There are 4 nested groupings, the coarsest first. Each group lies inside one group of the grouping before and may be the whole of it. The rows also spread widely along 13 directions, which tell nothing about the answers.
In the rows, 128 means zero.
Some rows, each with its group in each grouping after it:
[ 92 155 133 152 119 149 133 123 151 143 129 103 150 170 122  98 112 123
 145 119 131  69 120 119 119 150 140] | Z_796 Z_469 zevi Gageg
[ 97  91 110 181 147 173 141 113 129 121 128  98 136 152 141 111 171 116
 153  91 128 124 136 159 103 152 154] | Z_658 Z_474 Mok bezo
[145 130 143  84 132  97 130 137 127 150 102 163  99 114 159 169 116 144
 116 145 131 163 122  91 127 110  99] | Z_658 Z_80 falu zudo
[151 195 135 113 145 128  67 153 126 124  95 118 135 114 128  91 153 125
 118 101 142 130 116 102 136  55 183] | Z_796 Z_293 fab git
[ 77 109 135 168 117 132 157  67 156 163 124 134 123 138 163 126 175 140
 153 112 182 118 162 174 128 149 164] | Z_288 Z_817 mil pusut
[144 160 167 102 132 105  91 155 131 118 137 174 106  71 148 145 148 112
 136 104 135 164 162 124 151  96 139] | Z_658 Z_80 bedas pemit
[126 145 143 104 116  86 138  82 172 165 102 135 106 129 152 134 155 151
 114 124 146 122 111 140 118  94 149] | Z_288 Z_494 vot Dabu
[144 129 130  90 150 140 108 175 118 108 111 113 131 141 114 141 115 124
 137 129  85 120 112  99 105 144 100] | Z_658 Z_80 bedas zenu
[139 127 118 137 123 128 133 152 116 120  98 103 114 126 150 141 111 137
  95 145 137 143 115  99 124 127 102] | Z_288 Z_494 rimon puni
[115 125 130 147 160 146 105 178 115  97  73 103 115 126 140 129 137 132
 126 137 163 140 179 166 149  77 131] | Z_796 Z_469 zevi zagid
[113 149 152 123 141 117 112 120 135 116 113 120 124 133 139 127 135 126
 123 116 128 120 119 125 119  97 140] | Z_288 Z_494 vot torol
[ 83 125 141 133 152 127 135  88 135 131 115 139 131 129 144 148 133 134
 127 115 107 101 109 107  97 139 121] | Z_288 Z_817 mil bav
[121 133 148 131  91 118 127 118 140 124 133  99 140 156 128 120 135 130
 127 135 130 103 119 139 128 162 135] | Z_288 Z_2 Nere Lifuv
[ 92  96 132  85 148 172 123 151  62 124  92 121 160 184 142 159 116 131
 151 156 114 115 146  57 101 166 109] | Z_796 Z_469 Ziva fovot
[119 113 145 104  91 108 116 115 108 117 119 147 148 104 110 149 146 139
  93 155 151 109 168 138 163 132 114] | Z_288 Z_494 lura pared
[139 103 142 122 139  78 147 111 177 119 109 102 109 178  92 136 113 153
 148 156 106 118  91 207 119 132 100] | Z_658 Z_453 dudal fabif
[193 137  98 135 101 122 101 150 123 110 110 102 144 111  86 106 155 139
 122 139 125 149 111 152 149 160 141] | Z_796 Z_293 Kef bur
[146 130 119 156 119  98 171 118 188 182 124 166  74  99 147 142 123 148
 172 137 189 175 149 180 156 150 119] | Z_658 Z_453 volel divu
[159 143  99 118 108 128 124 120 147 153 101  91 143 142 115 108 159 143
  91 113 108 103  65  82  99 141 139] | Z_658 Z_453 sed zedi
[ 77 110 122 183 110 158 173 122 133 159 132 125 112 134 178 131 109 129
 124 132 191 114 175 133 141 146 118] | Z_288 Z_2 savi vom
[134  95 129 136 133 105 154 137 130 111  92 112 104 143 138 166 100 154
 126 171 123 149 114 151 122 163  76] | Z_288 Z_2 savi Gide
[122 111 129 136 137 114 151 101 133 155 105 159 115 133 156 152 142 145
 156 130 148 165 117 117 116 163 122] | Z_658 Z_80 falu Vog
[112 115 108 117 134 149 121 136 101 131  84 140 148 115 101 136 131 146
 103 143 151  99 149 104 148 120 111] | Z_658 Z_474 robom Gena
[ 80 147 119 140 121 170 143 124 147 166 107 113 154 159 143 116 122 129
 131 118 132  48 132  71  98 181 132] | Z_796 Z_293 runo zon
[112  82  74 121 125 191 155 126 123 170 133 128 139 117 124 121 147 127
 114 121 137  98 181 143 131 123 131] | Z_796 Z_469 muza pil
[143 152 109 134 136 111 131 125 145 139  93 125 126 122 104 125 106 148
  96 134 123 110  74  92 124 118 102] | Z_658 Z_453 sed puza
[127 128  70 135 157 189 132 125 116 150 129 158 154  83 105 125 131 120
 140 102  93 110 121  74 106 176 127] | Z_796 Z_293 Kef zisil
[133 127 147 116 143 129 118 150 112 106 150 107 115 173 117 115  88 118
 164 145 137 153 129 174 148  86 131] | Z_288 Z_2 Nere sugat
[169 158 133  58 124 122  90 138 119 141 166 174 139  90  89 118 132 114
 134 112 108 139 125 107 153  92 145] | Z_658 Z_80 neve Firi
[172 126 111  73 107 115 119 118 159 148 146 118 121 115  87 115 149 141
 123 132 117 118 126 186 142 104 142] | Z_288 Z_817 mil bav
[124 104 109 166 146 157 144 130 108 117 167 124 130 127 123 128 101 103
 118 108  89 138 100 109 114 137 103] | Z_658 Z_453 sed zedi
[142 116 143  97 129 108 139 152 146 139 135 110  88 164 148 140  92 131
 131 156 125 138 151 181 136  81 112] | Z_796 Z_293 Kef bur
[161 118 146  75 143  80 108 103 129 137 128 159 102 104 129 146 164 134
 105 117 114 178 118 155 138  37 148] | Z_658 Z_453 sed puza
[123  62 118  53 112 157 165 137 132 174 151 125 116 172 135 159 124 132
 152 149 110 108 175 149 113 159 102] | Z_658 Z_474 robom Gena
[147  84 119 121  96 119 147 138 137 124 128 113 115 106 143 165 138 130
  80 146  85 126 145 148 122 165  85] | Z_796 Z_469 zevi zagid
[150 131 102 116 129 133 119 108 118 138 102  78 141 175 121  93 150 139
 109 122 129 132  68 119 107  80 162] | Z_288 Z_494 lura pared
[146 156 130 100 112 150 108 138 151 146 190 102 133 140 126  89 129  93
 121  89  80  93 121 131 112  96 165] | Z_796 Z_293 fab git
[153 137 155  73  87  89 107 135 118 129 131 107 137 175 109 122 110 138
 105 166 127 117 121 144 156  85 130] | Z_796 Z_469 zevi zagid
[115  88 150 108 106  98 123  68 108 124 113 150 151 131 118 155 191 153
 145 145 145 143 144 162 138 173 147] | Z_288 Z_817 mil bav
[112 151 141 107 169 146 102 154 109 119 112 129 127 142 135 128 105 116
 139 121 114 123 131 101 122  72 133] | Z_796 Z_469 Ziva fovot
[111 134 135 155 126 114 148 119 124 118 128 113 134 180 107 121  61 142
 149 163 141 114  88 132 137 154  97] | Z_288 Z_2 savi vom
[108 176 113 167 132 177 116 149 122 146 137 121 146 134 129  81 109 110
 151 103 164 109 135  93 143 118 160] | Z_796 Z_469 zevi Gageg
[111 124 121 129 151 153 109 140 108  94 104 126 151 105  97 132 135 127
 122 126 121 104 142 125 129 136 117] | Z_288 Z_494 vot Dabu
[151 148 142 150 118 112 140 149 146 120 163  84  94 175 146 110  68 114
 143 137 118 155  81 151 126 114 116] | Z_288 Z_2 Nere sugat
[132 160 198 120 106  77 100 150 130  83 115  93 123 180 137 133 114 131
 159 155 141 142 114 146 135 150 126] | Z_288 Z_494 vot Dabu
[109 110 127  86 106 122 153  82 148 189 135 167 131 113 144 156 155 135
 103 117 113  94 132  86 108 144 124] | Z_658 Z_453 volel divu
[116 159 122 143 139 136 127 133 144 139 129 162 115  79 121 125 107 126
 134 120 165 124 155 128 156 108 126] | Z_288 Z_494 rimon puni

New rows. What belongs after each?
[119 164 143 138 122 123 108 143 139 123 100 121 137 133 127 121 127 134
 136 132 143 102 136 117 134 147 136] | Z_796 Z_293 Kef bur
[114 129 147 107 138 125 116  98 123 132 175 162 135 124 110 125 127 107
 133 100  96 118 121 132 132  88 143] | Z_658 Z_474 robom Gena
[114 104 112 155 150  90 157  85 145 115  95 173 114  67 100 172 101 155
  84 154 114 121 112 150 141 131  65] | Z_288 Z_494 rimon puni
[131 131 104 135 108 136 142 143 123 141  82 154 130  71 134 164 125 152
 110 152 156 127 145  68 136 209  86] | Z_288 Z_494 rimon puni
[104 155 139 221 127 119 120 111 134  84 134 113 144 124  99  93 112 118
 132 118 159 118 111 165 156 135 136] | Z_288 Z_494 rimon puni
[109 135  80 209 195 174 139 135 147 117 105 110 108 111 111  95 112 131
 163 106 163 138 123 183 133  99 134] | Z_288 Z_817 mil bav
[164 120 117  90  90 117 123 162 121 142  92  96 126 155 122 130 125 155
 110 176 157 125 151 142 152 131 119] | Z_796 Z_293 Kef bur
[159 137 137 119 104  94 139 111 145 149 130 110 105 161 152 125 130 140
 146 138 144 172  92 137 122 131 145] | Z_288 Z_494 rimon puni
[116 153 136 196 119 161 110 171 117  83 169  94 129 107 130 103  96  92
 114 108 133 115 145 137 150 130 118] | Z_288 Z_817 mil pusut
[162 138 151 101 127  79 130 156 123 114 122 145 106 132 118 171  63 138
 131 170  94 158  80  90 129 161  58] | Z_658 Z_453 volel divu
[142 120 163 103 114  75 124 124 159 127 113 128  99 121 145 159 153 139
 103 134 116 139 133 158 128 110 116] | Z_658 Z_453 sed zedi
[126 160 144 160 103 104 122  89 170 135 153 132 119  94 135 102 163 118
 111  92 147 120 128 169 143  96 168] | Z_288 Z_494 vot Dabu
[134 128  94 108 139 146 141 108 130 175 100 156 141 122 114 135 145 150
 151 122 136 130 102  72 111 172 131] | Z_658 Z_453 sed zedi
[155 136 128 130 164 145 102 166  99  84 149  88 113 145 131 113  96 100
 124 113  82 166  84 127 114  69 128] | Z_288 Z_2 Nere sugat
[ 73 158 189  98 150 161  94 163 108 114 156 128 148 181 140 123 113  93
 184 103 125  93 159  85 114 124 149] | Z_658 Z_453 sed zedi
[132 111 130  90 126 147 100 149  75 106  78  89 162 177 119 130 158 144
 142 152 146 136 130  98 118 151 143] | Z_288 Z_494 rimon puni
[153 130  99 181 129 136 121 143 140 109 112 124 121  69 122 124 152 127
 109 115 127 143 141 157 142 151 126] | Z_796 Z_293 Kef bur
[166 149 119 111 122 101 120 142 149 141  94 139 108 107 107 131 124 153
 127 144 148 143 116 137 153 116 117] | Z_658 Z_474 robom Gena
[ 81  99 129 108 102 155 158  93 104 158 180 141 154 165 121 126  91 115
 119 141 136  79 150 115 137 126 114] | Z_288 Z_494 lura pared
[115 108 162 123 158 114 102 118  96  76 142 168 131  91 118 160 144 112
 148 121 107 168 154 156 140 121 127] | Z_288 Z_494 rimon puni
[160 108 131  78  55 140 130 141 112 163 162 118 143 146 148 134 155 121
 128 142 126 130 162 108 132 194 142] | Z_796 Z_293 runo zon
[163 165 146 129 106  86 114 135 143 122 144 135 105 115 108 107 103 132
 136 145 177 161 132 184 185  75 138] | Z_288 Z_494 vot Dabu
[ 97 126 151  59  99 136 140 112 145 181 171 179 134 119 135 152 121 120
 137 129 115  78 187 114 137 138 125] | Z_796 Z_469 zevi Gageg
[148 134 113 145 172 168 115 190  88 117 108 112 102 156 154 116 111 122
 195 124 173 212 133 117 136 106 142] | Z_658 Z_474 Mok bezo
[116  98 144 106 101 111 143 147 127 127 102 116 120 161 125 156 104 152
 117 177 151 104 161 148 149 147  81] | Z_658 Z_474 Mok bezo
[130 116 110 126 141 138  98 115  77 109  91 172 161  64 107 147 173 135
 103 124 126 149 146 100 149 125 136] | Z_796 Z_469 zevi zagid
[115 176 139 103 152 119  98 100  98 154 116 181 134 122 117 109 120 143
 161 128 202 157 129 106 172  46 174] | Z_288 Z_817 mil bav
[126 101  75 112 106 184 137 139  91 146 123 110 183 158  75 112 107 138
 122 158 125  71 136  97 133 187 110] | Z_796 Z_293 Kef zisil
[111 133 106 128  82 151 154  86 182 174 172 123 152 118 101 103 143 121
 116 103 115  45 131 134 116 180 141] | Z_288 Z_494 rimon puni
[132 108 133 143 127 160 132 169 100  97 184  83 117 170 135 114  80  92
 141 132 116 147 137 158 133 111 111] | Z_288 Z_494 lura pared
[166 142 115 114 132 119  92 146 100 112  92 143 135  72 124 142 147 135
  86 130 109 152 118  87 136 119 124] | Z_796 Z_293 fab git
[127 131 158  86 147 128 108 166 142 103 117 103 114 150 128 141 126 123
 158 134 111 122 150 155 114 123 124] | Z_288 Z_494 rimon puni
[133 161 131  96 106 154  96 155 111 107 142 115 170 116  95 123 117 109
 109 120  81  72 107  54 112 178 112] | Z_288 Z_494 lura pared
[153 122 132 121 119 115 121 116  97 128 137 151 138 121 127 145 142 128
 137 125 114 175  96  83 126 165 127] | Z_658 Z_453 sed zedi
[142 140 179 100  87  92  93 130  85 107 110 139 141 132 153 149 169 136
 146 147 169 179 146 103 150 162 152] | Z_288 Z_494 vot Dabu
[104 118 141 132 114 123 129 123 108 146  71 140 132 140 162 144 163 154
 142 151 200 149 179 127 152 136 145] | Z_796 Z_469 muza pil
[128 104 113 121 139 138 134 136 121 126  88 128 131 126 126 155 139 143
 141 146 113 133 136 123 115 175 107] | Z_796 Z_469 Ziva fovot
[136 143 130  80 196 130  89 124  87 109 127 178 139 108 100 141 111 117
 148 115  75 160  97  95 124  61 135] | Z_796 Z_469 zevi zagid
[125 127 161  96  93 123 107 142  95 120 144 137 128 106 158 155 137 119
  98 136 134 135 166  99 145 127 121] | Z_288 Z_817 mil pusut
[136 131 106 165 164 160 121 163 114  90 109  91 125 136 114 111 110 122
 152 125 130 149 110 142 122 132 119] | Z_288 Z_494 vot Dabu
[ 98 161 157 148 153 142 121 138 133 110 167 150 122 114 136 137  84 102
 174 108 106 123 124 107 120 162 112] | Z_288 Z_817 mil pusut
[164 153 145  72 100  85 119 131 169 149 116 169 100  63 126 159 147 147
 126 141 142 139 157 144 152 137 119] | Z_288 Z_494 vot Dabu
[144 146 120  88 155 155 101 169  95 124 117 127 137 140 124 130 104 121
 146 133 103 136 121  79 116 119 126] | Z_796 Z_293 Kef zisil
[159 147  96 112 102 126 135 122 165 167 108 150 119  65 119 132 155 148
 114 125 151 125 136 116 138 159 130] | Z_288 Z_494 rimon puni
[130 125 128 149 108 125 120 113  99 132 121 118 143 148 140 111 142 129
 111 133 159 143 128 128 147 107 156] | Z_796 Z_293 runo zon
[134 102 108 102 102 146 139 121 123 159 138 136 142 119 116 136 150 132
 108 127 128 110 144 110 131 151 123] | Z_658 Z_453 sed zedi
[124 118 166 115  63  95 127  94 108 138 174 170 146  98 144 160 150 115
  83 124 114 126 139  82 143 168 118] | Z_658 Z_453 sed zedi
[118 136 146 154 166 128 145 133 139 144 140 112  90 192 168 116  98 118
 191 113 150 180 102 141 111  97 145] | Z_658 Z_453 sed puza
[145 105 111 117 132 137 132 150 112 134  97 113 120 142 138 133 136 140
 120 138 143 149 129 124 127 117 117] | Z_658 Z_80 bedas pemit
[ 76 135 182 107 113 135 105 171 109 110  99 112 139 162 154 144 121 125
 122 153 158  83 202 120 147 117 120] | Z_796 Z_469 zevi Gageg
[151 126  76 139 137 174 110 142  96 136  90 106 150 117 125 105 170 134
 115 113 138 140 123  97 120 127 161] | Z_796 Z_293 Kef bur
[114 122 167 114 115  92 106  80 143 135 116 141 137 132 131 128 212 136
 129 104 150 130 148 168 136  99 183] | Z_658 Z_453 sed zedi
[ 83 127 182 171 149  80 153  86 160 120 125 169 104 127 176 173 124 126
 160 117 107 147 107 126 100 185 102] | Z_658 Z_80 neve Firi
[161 143 125 151 110 115 110 148 149 115 127  74 111 125 144 102 141 117
  72 114 108 126 112 159 127  78 143] | Z_796 Z_293 fab git
[ 79 100 137 175 122 131 154  92 130 124 118 100 126 150 165 130 143 126
  91 119 143 105 135 147 114 112 129] | Z_288 Z_494 vot Dabu
[115 123  77 188 167 171 137 115 118 116  92  97 144 130 116 104 132 131
 124 109 125 123  80 108 100 138 129] | Z_288 Z_494 lura pared
[140 166 123 107  86 129  98 131 127 123 131 137 164  79  80 122 127 133
  82 132 116  68 120  84 150 160 113] | Z_288 Z_817 mil pusut
[171 148 112 114  87 145 122 180 131 138 168 102 123 122 117 107  84 108
  96 138 114 109 135 120 150 124 110] | Z_796 Z_293 runo zon
[135 193 149 156 114  88 122 112 167 146 126 117 123 171 122  87  94 136
 154 132 159 119  81 141 145 109 156] | Z_796 Z_293 runo zon
[141 121 114 118 104 144 134 137 134 143 131 116 137 130 128 131 136 128
 126 131 106 116 130 117 120 172 122] | Z_796 Z_469 zevi Gageg
[144 132  85 120 140 154 151 118 156 170 162 141 103  94 121 120 105 125
 128 111 116 127 115 135 125 109 121] | Z_288 Z_817 mil bav
[122 126 179  87 170 106 101 127 108  98 146 128 117 174 153 149 119 107
 161 118  63 157 109 132  95  88 140] | Z_796 Z_293 Kef bur
[156 192 124 144  81 107 110 120 145 163 109 142 137  98 135 102 146 140
 110 122 174 128 113  85 155 142 163] | Z_796 Z_293 runo zon
[108 138 136 111 143  92 137  89 181 145  99 160 110  92 111 154 128 158
 120 137 126  91 128 161 130 121 106] | Z_288 Z_817 mil bav
[154 136  71 136 129 174 137 165 149 156 109  73 119 138 127  92 120 130
  98 119 126 105 116 127 119  93 132] | Z_796 Z_469 zevi Gageg
[130 102 117 104 120 142 119 103 110 133 135 123 158 132 120 130 163 123
 107 117  81 107 120 114 105 145 143] | Z_796 Z_293 fab git
[124 144 128 171 122 114 137 101 116 137  99 103 126 169 156 105 128 143
 134 132 183 162  85 115 130 111 154] | Z_288 Z_494 vot Dabu
[104 132 141  57  98 139 136 103 135 181 157 123 150 199 121 114 113 128
 133 128 119  60 117  91 114 115 142] | Z_658 Z_474 Mok bezo
[113 136 121 165 123 158 151 161 134 156 125  84 108 185 164 102  95 124
 138 128 182 127 133 116 130 111 130] | Z_658 Z_453 sed zedi
[101 110  66 159 138 183 135  99 124 172  87  98 151 144 118  69 179 143
  93 107 194  93 157 165 148  36 190] | Z_796 Z_469 zevi Gageg
[135 127 102 172 122 160 134 180 134 100 122  73 132 150  97 107  85 124
 121 139 121  93 114 137 133 167  86] | Z_658 Z_474 Mok bezo
[103 118 149 170 117 169 122 149  91 104 170 103 135 138 186 132 136  80
 123  94  94 141 146  90 103 158 136] | Z_796 Z_469 Ziva fovot
[144 170 127 129 152 179  69 198  98  97 116 114 148 100 118 103 154 101
 146  88 130 138 137  69 127 127 156] | Z_658 Z_453 dudal fabif
[ 89 152 140 149 163 167 108 150 124 105 136 116 133 127 133 108 118 101
 140  96 133 104 149 122 122  92 145] | Z_288 Z_494 rimon puni
[145 162 160  73 116  92 122 122 180 163 171 164 102 118 125 132 104 122
 152 128 108 115 143 160 141 105 135] | Z_796 Z_293 fab git
[125 157 128 128 114 123 118 113 143 147 102 152 135  99 121 121 158 144
 145 126 181 124 147 126 150 144 152] | Z_288 Z_494 lura pared
[159 113 131  69  98 127 109 157  97 135 106  97 125 155 139 128 152 141
 111 156 168 155 159 134 148  88 147] | Z_288 Z_494 rimon puni
[140 137 114 159  98 112 133 136 157 134  68 123 128  89 131 139 158 155
  88 136 155 110 127 113 133 184 103] | Z_658 Z_80 falu Vog
[111 139 141 102 156 117 122 126  91 128  73 120 147 209 125 138  86 154
 165 168 131 134  79  75 113 133 117] | Z_796 Z_469 zevi zagid
